The rows are grouped in 2 different ways at once. Each group adds its own fixed numbers to the row, and there is some noise. The rows also spread widely along 5 directions, which tell nothing about the answers.
Some rows, each with its group in each grouping after it:
[ -3  30  15 -23  10  11  13 -19 -10  10 -10  -5  16 -19   7  29]	(0) z886
[-13  31  13 -23   9  17  18 -17  -6  14 -14  -9  11 -25  19  27]	(1) z886
[  3  14 -13 -42   8  24  14   1 -12   0  19 -18   6   0  -5  12]	(4) z347
[-32   6  -3 -20 -11  22  19   5  -4  11  14 -16  12 -23 -11  15]	(4) z619
[-11  19   8 -11  18  16   4 -24   5   6   6 -18  21 -26  12  26]	(2) z489
[  1  24  12  -5  18  21  14 -25   3   9   9 -20  13 -23   6  17]	(2) z489
[ -4  30  14 -10   4  -5  15  -5 -24 -11 -20  -8  21 -16  -8  24]	(0) z347
[  9  20   0 -32  11  18  26  -9  -7   6 -15  -1  -9  -9  29  11]	(3) z619
[ 23  33  18  -6  28  24  18 -31  -4  15   4 -21  15 -18  17  13]	(3) z489
[-18  28   9 -31   9  17  13 -15  -3  13  -7  -9  12 -19  22  29]	(1) z886
[  0  36  25   9  27  42  26 -28  15  35  16 -24  14 -31  13  15]	(4) z489
[ 10  25   2 -37  17  17  11 -17  -6  -2 -11 -10   7 -10  21  24]	(3) z619
[ -6  18   6 -13  14  19 -11 -24 -12   9  30 -26  31 -13 -13  34]	(0) z489
[-34   9   5 -13  -1  13  16  -4   2  12   8 -15  13 -18  16  18]	(2) z489
[ 18  37  11 -20  20  15  10 -22 -13  -5  -5 -13  17 -12   0  27]	(0) z347
[-31  17  -3 -29   5  25  -3 -10   7   3   2 -17  13 -28  12  38]	(2) z619
[-20  29  13  -8   2  11  21  -4  -9   9  -5 -17   7 -19  -1  21]	(1) z347

New rows. What belongs after each?
[-23  22   4 -28   6  25   5 -16  -2  20  13 -19  14 -20   7  33]	(1) z886
[-24  12   0 -23   6  15  10  -8  -6  -4  -1 -11  21 -24   0  25]	(4) z619
[-33  14  -1 -22   1  11  -7  -7  -1 -10  -4 -15  23 -27   1  42]	(2) z619
[  8  40  20  -9  11  15  28 -21 -10  24  -9  -8   8 -22   5  22]	(0) z886
[-10  14   3 -18  17  24  12 -13   1   9  12 -14  18 -18  16  16]	(4) z489
[-17  31  20   0  -1  -1   3 -16 -18   6  -4 -15  34 -29 -23  37]	(0) z886
[ 13  52  21  -5  24  27  18 -26   7  21  -4 -17   9 -21   5  27]	(0) z347
[  1  19  -2 -33  19  34  13 -15   5  10   8 -14   6 -19  15  21]	(4) z619
[-23  13   5 -15  15  28   1 -18   4  12  23 -24  26 -22   4  29]	(4) z489
[-10  23   0 -41   7  11  11 -11  -6  10  -5  -2  10 -13  18  31]	(0) z886
[ -9  36  19  -3   5  20  23  -8 -12  14   1 -24   9 -20 -10  17]	(1) z347
[ -7  35  20 -13   5  13  21 -18 -11  18 -15  -7  12 -23   5  26]	(0) z886
[-24   8   9  -4  -3   3  13  -5 -23  -1   8 -19  19 -15  -5  12]	(1) z489
[-15  16  -1 -25   9  32  10 -14   1  10  19 -19  13 -24  -2  23]	(4) z619
[-10  28   6 -17   3  16  31   0   1   8 -14  -5  -1 -18  20  13]	(2) z347
[  2  41  11 -21  21  27   4 -23   8  11  -1 -12  13 -19  14  39]	(0) z347
[-16  22   2 -29  12  30  18  -8  11   6  -7  -8   5 -21  26  22]	(4) z619
[-20  14   2 -25   2  28  34   1   2  15  -6  -6  -3 -20  16   9]	(4) z619
[-22  23   8 -13   3  10  19  -8   0   0 -20  -5   5 -32  17  24]	(2) z619
[  2  18  -3 -21   4  19  34  -5  -7   9   6 -15  -4 -18  -4   8]	(2) z619
[  1  11  -9 -35   8  27  24  -4  -9   4  13 -15   2 -14  -3   9]	(4) z619
[ -6  25  15 -11  -4   0  28  -8 -23  16 -13  -8  12 -14   8  15]	(3) z886
[ -3  27  16 -14   5  11   7 -21 -19  20   7 -21  22 -17  -9  28]	(3) z886
[ 23  34   3 -35  29  21   9 -29  -4  -7 -15  -3   6 -18  20  27]	(0) z619
[  3  27  14 -19  14  10  16 -20 -17  -3  -7 -11  28 -23  -9  25]	(4) z886
[ -6  22   6 -22  10  19  17 -15 -12  15   7 -17  18 -18 -11  21]	(4) z886
[  0  16  -5 -35   5  25  12  -9  -9  10  13 -18   0  -9   7  20]	(3) z619
[-41  11   3 -22  -7   7   7   0 -13  -6 -11 -13  14 -25   3  28]	(1) z619
[-10  19  24  15  -3   7  33  -7 -18  26   5 -18  11 -18  -4  -2]	(3) z489
[ -5  35  11 -15  16  31   3 -25   5  15   6 -16  13 -27   5  37]	(0) z619
[ -2  20  -1 -34  21  22  17 -12   0  -6 -15  -3   5 -18  32  19]	(4) z619
[  7  27  19  -7  20   9  11 -27 -11   4 -10 -11  18 -18  23  19]	(3) z489
[  3  32   5 -28  15  16  12 -18  -3  -3 -22  -2   3 -18  26  26]	(0) z619
[ 11  31   4 -24  15  20  18 -13  -8   9   2 -12   7  -6   2  20]	(0) z347
[  8  29   5 -25  18   6   8 -17 -17 -15 -21  -3  14 -20   8  28]	(0) z619
[  4  18   8 -17  17  -2  -3 -25 -29 -27 -10 -20  35 -12  -2  25]	(1) z489
[  9  16   6 -18  13  19  20 -15 -10  13   5 -14   9 -10  17   7]	(3) z489
[-15  12   5 -12   2  -2  24  -3 -25  -5  -9  -8  10 -14  12   2]	(1) z489
[  0  22   9 -29   7   6  12 -14 -16   9  -6  -9  16  -9   9  25]	(3) z886
[-20  32  17  -5   4  18  14  -9  -6  14   2 -23  15 -22  -7  24]	(1) z347
[-26  27  13  -9   6   4  -1  -7 -19 -10  -5 -22  31 -21 -12  36]	(1) z347
[  4  32  17   1   4  13  28  -5 -21   6  -4 -21  11 -15 -23  12]	(1) z347
[-13  19  -2 -27  10  14   1 -16  -2 -14  -9 -10  19 -27   7  31]	(2) z619
[  5  26   9  -8   9  15  16 -14 -22  -2   4 -24  10 -22 -21  14]	(1) z619
[  2  36  15 -15  20  10   7 -25  -3  -9 -28  -3  13 -28  18  34]	(0) z619
[-18  30  11 -12   6  24  10 -14  -1  12   2 -23  11 -18   4  29]	(1) z347
[  0  27   7 -18  10  19   4 -23  -9  -3  -3 -14  15 -22  -3  32]	(0) z619
[ -5  19  -4 -33   2  11  19  -8 -18  15   9 -12   7  -5  -2  18]	(0) z886
[ 25  38   7 -16  21  23  25 -18  -3   5  -2 -16   7 -16  -4  14]	(2) z347
[ -9  16   6 -18  -2   8  10  -6 -23  -2  -2 -14  15 -16  -6  20]	(3) z619
[-11  31  11 -12   9  18  13  -4  -9   6   3 -18  23 -22 -13  23]	(4) z347
[ -2   3  -5 -22   6  -1  24  -3 -23 -13 -12  -7  12 -11   8   4]	(2) z489
[ -4  39  15 -19  23  25  12 -27   7  14  -8 -11  21 -26  19  34]	(4) z886
[-14  22   9 -19  11  22  16 -10  -1   1  -6 -12  15 -29  10  24]	(4) z619
[-27  16   0 -29   5  14   4  -4  -6  -8  -9 -10  24 -25   7  31]	(4) z619
[-18  14  16 -12   8   4   2 -14 -14  -1  -6 -15  26 -16  18  25]	(3) z489
[-16  22  11  -7   4  16  30  -2  -5   1 -15  -9  10 -29   2  14]	(4) z619
[ -4  27  12 -16   7  12  20 -15  -6   3 -23  -4   8 -21  24  23]	(3) z619
